There are 4 nested groupings, the coarsest first. Each group lies inside one group of the grouping before and may be the whole of it. The rows also spread widely along 11 directions, which tell nothing about the answers.
(in the rows, 128 means zero)
Some rows, each with its group in each grouping after it:
[159 126 194 138 117  98 120 168  95  97 152 111 133 107 139 146 135 147
 136 147 135 124 167 126 145 109 144 129 127 137 130 194 181 153  97 124
 193 107]	k_266 k_370 k_985 rir
[128 144 188 126 178 115 137 116  92 118 113 111 102 100  67 150 174 107
 136 164  82 119 165 217  94 106 130 148 180 156  93 147 168  61 136 118
 143  98]	k_266 k_634 k_689 danin
[130  99 122 151 123  92 114 140 129 111 130 139 137 106 174 109 136 153
 158 114 150 138  76  55 145 144 110 137  88 107 173 123 112 167  87 149
 125 114]	k_585 k_680 k_561 Gekod
[174  57 144 142  90 122 148 148 100 105 146 165 169 148  82 177  85  91
 129 170 125 119 112 105 163 139 123 105 123 106 100 124 160 152 135  79
 174 164]	k_398 k_475 k_972 mevid
[131 121 136 108 187 143 128 141  88 110 104  95 116 106  91 129 112 101
 106 162 131 137 137 104 121 132 145 117 157 137 117 150 177 145 141  80
 105 132]	k_398 k_475 k_946 Tago
[183 115 139 151 154  83 124 175  71 101 162 114 138 127 128 122 170 168
 134 189 133 107 131 154  91 102 113 158 106 116 148 182 161 138  96 123
 130  73]	k_585 k_915 k_817 birog
[162  82 135 115 157 145 165 106 125 121 111 180 145 170  98 185 103  82
 132 151  40  85 101 187 154  98 112 124 136 159  86  57 147 109 136  76
 178 138]	k_266 k_347 k_310 beno
[139  89 182 132 183 128 134 117  97  92  76 135 110 116  77 169 141  83
 170 140  63 140 106 150 137  92 106 137 174 154 114  84 175  89 113 103
 170 120]	k_266 k_370 k_681 zifi
[129 131 177 114  57  83 117 147 138 130 150 177 145 100 125 140 102 108
 142 123 141 106 130  93 175 149 159 131  95 101 105 150 138 140 120 120
 186 164]	k_266 k_89 k_216 Luba
[153 115 186 137 109 122 131 161  96 119 185 142 156 125 103 148 139 109
 125 188 132 102 200 158 134 173 185 119 109 122 120 185 182 133 167  84
 158 147]	k_266 k_634 k_608 kan
[117 123 164 158  98 122 139 113 135 139 155 116 131  91 105 146 133 107
 125 149 142 143 177 120 132 190 162 107 143 118 113 169 141 106 159 127
 147 150]	k_398 k_475 k_820 desen
[120 145 112 119 159 119 108 151 107 133 128 121 124 117 136 115 129 136
 119 146 126 117 139 120 115 109 132 140 117 135 137 150 156 136 123 112
 125 103]	k_398 k_367 k_525 Dapi
[ 78 174 100  99  72 187  79 166 107 169 141 150 155 177 136  89  97 154
 105 150 203 126 158 111  99 118 123 134  99 115 124 169 101 155 158  97
  47 136]	k_266 k_370 k_213 gugi
[179  65 170 134 165  91 175 114 131  95 119 138 137 107 115 177 119  94
 127 145  63 104  97 127 174 140 151 110 139 134 102  99 162 138 120 102
 203 149]	k_585 k_915 k_91 Murad
[ 72 100 137 147  94 173 115 106 133 101  98 113 129 135 142 140 144 160
 110  81 166 165 159 133 118 135 103 115 151 142 127 156 106 145 114 148
  89 134]	k_585 k_680 k_618 roni
[ 93 109  97 100 126 199 140 106 140 134 114 136 146 178 144 130 105 124
  79 104 139 118 137 149 131 130 122 118 122 157 109 112  92 160 146 104
  72 144]	k_266 k_89 k_577 dig
[141 110  82 125 156  99 129 122 151 115 140 164 131 123 181 120 135 149
 126 105 103  71 104 121 168 121 115 155  63 151 158 125 133 175  89 139
 155 112]	k_398 k_475 k_946 mutu
[109 139 146 157 144 121 138 101 131 166 126  96 115  77 109 130 128  95
 146 158 118 165 119 101 117 174 142 113 164 118 120 116 109  75 159 135
 117 123]	k_398 k_509 k_48 pepal
[114 111 109 164 165 139 149  99 115 140 149 103 127 109 103 113 172 121
 129 162 124 131 141 172  89 176 124 136 136 130 139 137 103  91 154 136
  60 105]	k_398 k_509 k_595 Tonuk
[138  97  94 152 131 133 114 154  93 127 129 130 149 145 134 120 101 133
 147 155 146 149  79  74 118 113  85 122 117 110 156 109 117 148 112 114
  97 106]	k_398 k_509 k_595 Sima
[ 92  85 158 147 151 130 174  53 167 126 120 130 118  81  91 165 159  74
 127 111  74 123 158 172 151 203 166 113 156 149  99 105 130  76 167 133
 149 161]	k_398 k_367 k_525 kuvit
[ 89 159  95 112 138 204 121 125 113 182 134 117 148 176 134 106 105 120
  99 168 154 141 145 132  88 146 132 113 135 137 122 118  91 122 186  89
  42 124]	k_266 k_634 k_689 ramo
[190 148 154 188 147  83 153 141  92 182 189  91 136 113 137 119 157 127
 181 222 113 148 107 127  87 145 121 140 130 112 154 133 107  74 136 148
 145  58]	k_266 k_370 k_213 Guso
[ 93  91 123 155  97 116 142  86 179 102 110 119 124 112 191 131 145 175
 122  45 144 146 110 103 153 134  93 121 122 144 140 136  72 164  71 204
 132 119]	k_585 k_915 k_234 zirug
[143  64 120 165 145 147 166  95 125 105 131  98 141 151 167 144 145 139
 131 108 119 149 107 146 129 129  86 120 130 157 152 108  92 150  94 162
 116  91]	k_266 k_89 k_216 Tipit
[148 127 160 121 124 157 120 165  76 109 117 104 137 170 113 167 109 145
  98 159 127 135 161 173 102  47 106 123 172 153  96 165 167 135 111  94
 151  94]	k_266 k_89 k_723 lav
[117 112  92 117 104 151 129 120 128 177 133 191 160 174 105 123  99  85
 145 170 120 110  69 117 126 148 111 141  94 106 117  52  79 103 168  86
  84 152]	k_266 k_89 k_723 Zug
[145 115 159  91 164  78 136 141 116  76 117 144 111  96 127 116 152 147
 120 101 111  71 125 165 162  87 126 166 102 158 115 166 161 171  68 141
 158 113]	k_266 k_370 k_213 Guso
[ 70 153 102 142 115 178 130  84 151 182 123 138 129 142 102 141 131 112
 109 141 108 127 158 184  95 144 124 123 159 139  93 111  89  60 183 120
  86 134]	k_398 k_509 k_595 Tonuk
[ 86 146 150  91 141 135  77 148 135  98  95 169 117 120 170 131 114 133
 136  85 114 103 160 104 172  98 146 133  98 159 145 135 181 168 107 105
 175 140]	k_266 k_634 k_689 ramo
[132 167 149 126 165  68 142 113 109 174 133 116 105  76  82  91 165 105
 162 175 113 131  79 147  87 140 113 166 144 114 110 113  91  52 129 154
  95  87]	k_266 k_634 k_689 ramo
[150  59 129 176 126 120 156 116 108 119 135 133 152 137 105 143 144 116
 160 163 125 153  78 114 112 160  91 122 130 103 138  95  99 113 127 130
 101 122]	k_585 k_915 k_234 zirug
[115  98 162 106 125 112 120 127 127  80  85 142 115 115 130 147 122 131
 126  79 118 121 114 127 162  82 107 139 134 152 112 129 146 156  73 137
 164 128]	k_266 k_89 k_723 lav
[129  92 144 155 169 155 113 134 118  71 111 128 126 138 164 185 134 142
 126 109  71 112 188 162 154  84 127 111 138 178 151 143 205 152 105 106
 203 108]	k_398 k_509 k_595 Tonuk
[118  97 173 167  83 180 122 121 106 130 131 148 151 173  94 199 130 102
 146 165 100 148 183 186 110 120 119 112 164 139 108 118 152  71 166  91
 164 132]	k_266 k_89 k_723 lav
[114 162 128 105 144 105  97 136 123 118  81 138  98 115 125 147 119 146
 121 105  96 110 122 143 129  36  89 155 152 159 100 141 162 119  80 134
 178  97]	k_398 k_475 k_946 mutu
[ 68 105 133 130 144 134  98 102 141  92  67 116  99  99 171 103 148 146
 167  47 145 172  95  72 146 114  77 144 123 154 173 108 102 153  64 182
 105 109]	k_266 k_370 k_985 rir
[120 111 163  94 165 146 151 123  98 103 102 104 117 101  44 146 113  85
  77 155 129 124 162 153 124 144 160 108 183 138  65 164 176 128 158  75
 107 165]	k_398 k_475 k_820 desen
[114 120 112 152 124 198 148  88 168 185 147 162 159 182 165 164 106  92
 136 151  80 117 143 137 149 171 153 102 117 152 133  65 102 101 195  93
 149 149]	k_266 k_370 k_681 zifi
[143  90 137 122 154 109 139 139 120  92  99 104 129 113 154 149  89 129
 115 101 117 141  94  68 168  90 116 104 143 144 127 122 155 181  80 129
 180 116]	k_398 k_367 k_525 kuvit
[139 134 121 121 123 116 104 178  92 113 128 122 138 129 136 125  96 154
 111 143 150 122 123  98 129  77 112 125 126 123 126 166 153 169  97 110
 136 107]	k_398 k_509 k_595 Tonuk
[173 128 153 154 168 105 154 120 137 160 145 137 133 124 166 155 117  99
 169 169  55 116 100 111 157 130 143 120 121 144 144  79 137 106 135 118
 211 103]	k_266 k_370 k_213 Guso
[171  92 111 123 189 134 158 146  57 130 141 104 146 147  80  90 138 112
 131 206 145 127  71 139  87 133  97 146 124 117 131 118 107 139 132  98
  32  97]	k_266 k_370 k_213 gugi
[143  84 117 147 105 142 179 105 133 136 145 110 157 158 126 163 105 131
  85 131 123 129 123 156 134 121 108 101 154 142  89 131 100 137 127 135
 141 120]	k_398 k_367 k_525 Dapi

New rows. What belongs after each?
[131 114 135 157 101 164 125 120 127 153 156 180 158 180 127 178 134 104
 149 167  81 108 161 185 122 134 124 133 111 138 126  95 136  80 170  90
 161 129]	k_266 k_89 k_577 dig
[157 132 136 165 185 106 154 122  93 152 175  72 124  98 130  87 190 134
 153 193 135 139 124 148  81 177 129 153 119 128 164 153 103 100 134 150
  73  69]	k_266 k_370 k_985 rir
[104 148 145  86  95  93 110 132 159 115 123 177 120 109 152 125 128 149
 107  77 125  69 142 151 170  98 140 161  88 147 102 160 134 156  89 142
 172 138]	k_266 k_89 k_723 lav
[ 81 100 144 100  86 141 122 114 114  97  93 163 128 122  35 151 128 118
  92 107 138 108 147 204 127 100  98 144 160 132  49 154 133 108 124 116
  97 161]	k_398 k_509 k_48 pepal
[120  59 175 114 142 130 129 133  78  53  94 133 123 117  59 143 154 107
 131 124 134 128 136 167 129 118 112 144 145 138 110 145 167 139 103 105
 102 141]	k_266 k_89 k_723 Zug
[150 178 110 128 130  76 109 169 126 143 172 109 131 108 205  87 145 201
 102 142 161  95 140 108 117 113 145 154  76 124 155 204 124 177  93 155
 131  81]	k_585 k_915 k_91 Murad
[156  76 108 196 163 106 182  79 139 148 146  88 134 102 152 131 145 117
 159 144 100 162  59 109 129 170  89 118 137 129 156  78  65 102 114 179
 118  84]	k_398 k_509 k_48 pepal
[ 98 154 193  80 170  89 109 137 110  71  83  81  77  46 122 108 153 140
 107  77 145 128 165 130 138 101 154 147 156 158 111 203 177 160  72 150
 135 113]	k_266 k_89 k_216 Tipit
[ 86 185 140  88 128 130 110 134 120 159 104  96 108 101 121  83 115 137
 109 125 172 147 119  97 108 116 128 140 148 129 103 158  97 128 122 138
  76 118]	k_266 k_370 k_985 rir
[126 112 115 153  90 207 139 127 130 144 167 129 172 205 172 158 113 152
  94 142 142 120 186 164 128 129 131 103 119 157 130 152 114 156 156 108
 125 123]	k_266 k_370 k_681 zifi
[113 166 117 130 156 132  81 164  94 144 132 117 122 124 167  81 140 153
 161 155 156 139 128  87 101 113 116 153  95 128 181 149 131 143 116 127
  88  83]	k_266 k_370 k_213 gugi
[130  94  88 137 157 119 128 119 124 102 111 129 124 128 155 119 135 149
 129 103 126 123  90 111 139 104  76 147 105 148 155 121 121 163  79 150
 116  99]	k_398 k_475 k_946 Tago
[145 103 137 131 167  85 179  96 117 152 124 100 122  91  86  94 143  91
 148 155 125 151  38 112 110 163 100 141 148 115 112  84  61  95 120 160
  71 109]	k_266 k_634 k_608 kan
[ 81 171 104 103  81 105 121 117 169 167 110 127 121 109 158  90 103 164
 100  86 177 136  82  72 126 120 110 133 126 111  98 141  49 145 103 175
  88 130]	k_585 k_915 k_234 zirug
[122 115 143 153 138 123 110 144  96  73 113  66 110 103 156 132 147 180
 116  99 165 163 165 112 115  88  94 127 153 156 153 210 160 173  64 165
 134  78]	k_398 k_475 k_946 mutu
[ 88 143 125 118 102 177 107 145  92 138 116  95 136 152 120  97 114 154
 108 134 201 166 142 114  88 109  98 125 149 128 120 171  94 150 127 130
  42 112]	k_266 k_370 k_213 gugi
[ 96  94  99 118  75 151 164  84 156 142 122 124 148 150 140 111 107 135
  94  78 175 142  81 121 137 146  88 121 125 130  99 112  29 157 108 170
  60 137]	k_266 k_89 k_216 Tipit
[135  61 176 142 133 137 191  73 152 105 129 134 137 120 108 171 140  94
 124 112  83 112 139 179 172 165 141 109 148 157  93 113 120 122 134 133
 165 154]	k_266 k_370 k_213 gugi
[114 131 186  81 135  80 125 133 114  95  69 114  96  71  91 117 116 123
 129  89 137 139  84  99 153  78 105 146 165 135  83 144 133 141  63 150
 146 127]	k_266 k_370 k_985 rir
[179 123 116 123 179  97 148 151 123 124 158 136 142 131 163 129 132 146
 109 166  95  73 115 134 141 122 152 136  92 136 133 140 152 168 118 102
 156 109]	k_585 k_915 k_234 zirug
[145 130 141 169 189 104 137 101 132 153 132 135 113 111 153 136 172 110
 195 157  52 122 103 152 123 128 110 154 118 151 165  76 125  69 123 147
 168  78]	k_266 k_370 k_213 gugi
[185 148  67 138 174  68 167 126 137 208 182 143 147 126 155 100 119 112
 138 199  83  83  40 111 124 143 126 152  79 111 136  74  84 104 140 126
 136  85]	k_398 k_367 k_525 Dapi
[103 150 165 136 148  99  69 160 105  98 119 135 104  67 129 129 153 134
 158 131 122 123 178 114 137 121 150 147 114 132 155 177 202 124 114 119
 164 116]	k_398 k_509 k_48 pepal
[114 113 128 125 153 157 123 144 107 114 111  95 134 127 140 118 112 135
 108 142 160 156 131  73 116 147 142 102 141 123 138 148 134 171 136 101
  81 134]	k_585 k_915 k_234 zirug
[135 124 143 100 133 117 158 121 135 119 152 137 131 106  92 139 127 117
  67 140 125  71 176 180 149 155 173 126 125 142  73 185 159 148 147 101
 141 161]	k_398 k_475 k_820 desen
[116 129 122 139 138 167 174  84 159 182 145  95 139 130 152 117 112 104
 113 143 134 148 115 101 133 195 156 100 142 138 121 104  64 121 172 133
  90 136]	k_266 k_370 k_681 zifi
[128 126  98 151 153 170 115 145 122 133 145 118 149 167 191 133 128 160
 115 154 128 126 156 113 113 131 136 112 106 143 168 140 138 165 142 103
 114 106]	k_585 k_915 k_234 zirug
[110 146 128 152 105  93 143  91 148 169 128 117 113  91 107 122 139 122
 137 129 132 151  99 124 109 142  97 138 154 118 102 124  76  73 121 177
 122 111]	k_398 k_475 k_820 desen
[115 153 125 106 231 121 117 132 105 134  91  92  96  86 124 113 130 100
 130 153  91 134 120 102 113 119 150 132 150 148 139 116 171 115 136  98
 122 103]	k_398 k_367 k_525 Dapi
[184 132 142 182 137  90 136 149  99 141 159  81 131 110 151 148 128 142
 149 180 120 157 124  95 112 113 112 118 146 124 147 157 145 120 106 145
 184  70]	k_398 k_475 k_972 mevid
[129 154 105 101 193  80 161  95 130 183 110 101 102  78 111  67 133  91
 144 150 121 136  18  94 105 152 111 159 132 115 117  70  51  93 120 154
  53  98]	k_266 k_89 k_216 Tipit
[139  89 141 119  91 163 153 133 134 119 157 147 168 170 146 161  91 120
  85 135 134  97 161 140 168 147 163  99 109 141 104 144 135 178 149  87
 152 162]	k_266 k_89 k_723 Zug
[149  63 154 124 141  86 124 141  97  62  97 151 123 104 119 129 128 121
 175 103 122 133  70  89 160 104  83 144 107 128 148 108 148 165  56 136
 145 117]	k_266 k_347 k_310 beno
[112 119 128 129 138 138 133 122  89 157 136 134 139 126  67  95 141  89
 153 188 153 145  96 124  88 178 117 140 128 101 125 104  93  88 169 105
  37 130]	k_266 k_634 k_689 danin
[221 135 171 132 129  68 142 187  71 134 154 130 147 145 111 156 103 136
 146 203  96 104  86 142 127  38  96 142 140 123  97 142 162 124  86 110
 213  74]	k_266 k_370 k_213 gugi
[148 112 155 115 164 140 146 142 104 108 165 129 144 134 118 135 150 119
  97 168 114  82 192 190 131 156 176 128 110 154 120 174 174 151 157  86
 127 134]	k_266 k_634 k_608 kan
[125 122  76 140  74 173 131 142 103 197 154 157 181 201  92 139  73 105
 116 202 150 141  95 116  91 128  97 111 129  94  99  90  84  98 185  79
  79 134]	k_398 k_367 k_525 Dapi
[ 91 183 112 120 130 199  97 130 157 177 134 140 140 175 206 141  99 139
 111 132 106 112 186 123 139 118 160 111 110 168 144 123 136 137 169  91
 156 125]	k_266 k_370 k_985 rir
[130 113 127  86 159 123 146 127 128 126 103 152 132 125  95 149  90  90
  96 136  88  91 109 132 159 110 146 121 137 140  79 106 159 138 138  80
 157 154]	k_398 k_367 k_525 Dapi
[ 80 169  61  89 122 151  94 131 152 170 105 151 128 139 166  90  77 135
 103 108 159 120  95  55 139 118 117 134  95 128 132 114  97 164 132 115
  85 139]	k_398 k_475 k_946 Tago
[119  99 122 116 139 132 122 130 135  79  85 127 125 138 178 140 121 177
  99  66 129 121 109 122 155  70  90 129 127 162 128 139 129 195  59 145
 144 112]	k_585 k_680 k_618 roni
[135 142 120 151 139 138 131 114 155 159 152 142 136 153 197 151 136 138
 135 136  79 102 146 156 137 119 136 134 102 161 151 107 122 116 133 130
 180  95]	k_266 k_89 k_723 lav
[127 142 147 108  93 114 131 137 144 124 132 130 132 126 159 126 110 160
 102  93 148 108 131 122 160  95 127 134 121 145 102 169 116 169  88 152
 160 122]	k_266 k_370 k_681 zifi
[128  81 173 119 177 115 158 108 108  75 135 111 114  79  89 121 187 105
 116 125 123 105 166 184 133 186 163 146 123 146 123 169 154 136 128 123
  95 137]	k_266 k_89 k_577 dig
[102 132  96 100 181 101 162  82 148 161 101 117 107  88 100  95 134 100
 110 120 108 116  66 131 121 145 119 147 140 134  96  91  79 100 129 147
  78 121]	k_398 k_367 k_525 Dapi
[110 159 122 106 114 113  89 157 113 130  89 118 113 112 131 122  87 143
 122 114 156 151 105  63 127  68  95 132 148 125 113 149 137 150  89 132
 140 112]	k_398 k_475 k_972 mevid
[117 125 127 174 132 157  88 153 108 121 154 135 146 147 175 140 160 158
 148 160 133 132 183 126 106 147 141 128  97 130 187 156 164 137 146 102
 127 106]	k_585 k_680 k_561 Gekod
[158  88 137 111 111 169 139 156  89 111 146 169 169 188  95 167  90 108
 105 176 116  92 153 169 137 114 134 112 118 136  94 131 166 155 152  50
 136 151]	k_266 k_347 k_310 beno
[ 85 140 175 102 113 130 124 116 144  97  76 113 104 105 112 161 124 149
  85  78 124 132 166 154 134  81 129 117 188 154  65 173 145 133 101 140
 158 140]	k_585 k_915 k_234 zirug
[ 91 153 131  98 106 150 130 130 144 158 156 128 145 119 152  93 103 123
  93 130 180 118 158  91 145 195 184 108 100 122 121 163 103 168 167 111
  84 160]	k_266 k_634 k_689 ramo
[153  86 111 190  82 114 125 128 118 134 146 181 160 170 122 177 129 136
 172 151  85 120  95 164 124  80  53 141 118 120 132  88 115  85 104 139
 179  94]	k_398 k_509 k_595 Tonuk
[141  79 171 155 164 133 146 126 122  49 114  68 122 111 185 167 154 178
  94  85 121 138 177 142 149 107 135 102 158 175 145 191 175 195  74 148
 176  97]	k_585 k_680 k_561 Gekod
[110 102 129 110 105 139 137 119 148 124 136 151 145 133 151 124 109 119
 110 108 145 106 127 105 168 162 152 121  93 132 125 126 110 171 132 116
 121 160]	k_266 k_89 k_723 Zug
[126 123 146 128 184  80  79 159 110  81 104 166 107  87 146 123 166 136
 178 128  94 101 123 102 142 110 132 164  85 130 175 131 196 142  91 114
 165 114]	k_585 k_915 k_234 zirug
[ 72 138 168  68  85 160  96 147 104  97  85 154 124 137  65 132 109 130
  90 102 165 112 174 166 131  81 124 138 154 140  62 183 154 147 123  97
 102 165]	k_266 k_370 k_213 gugi
[169 167 135 122 146  48 108 168 107 146 148 181 124 102 102 138 132 124
 153 182  67  60 105 163 131  69 123 173 104 117 106 130 174  87 109 106
 203  96]	k_398 k_509 k_595 Tonuk
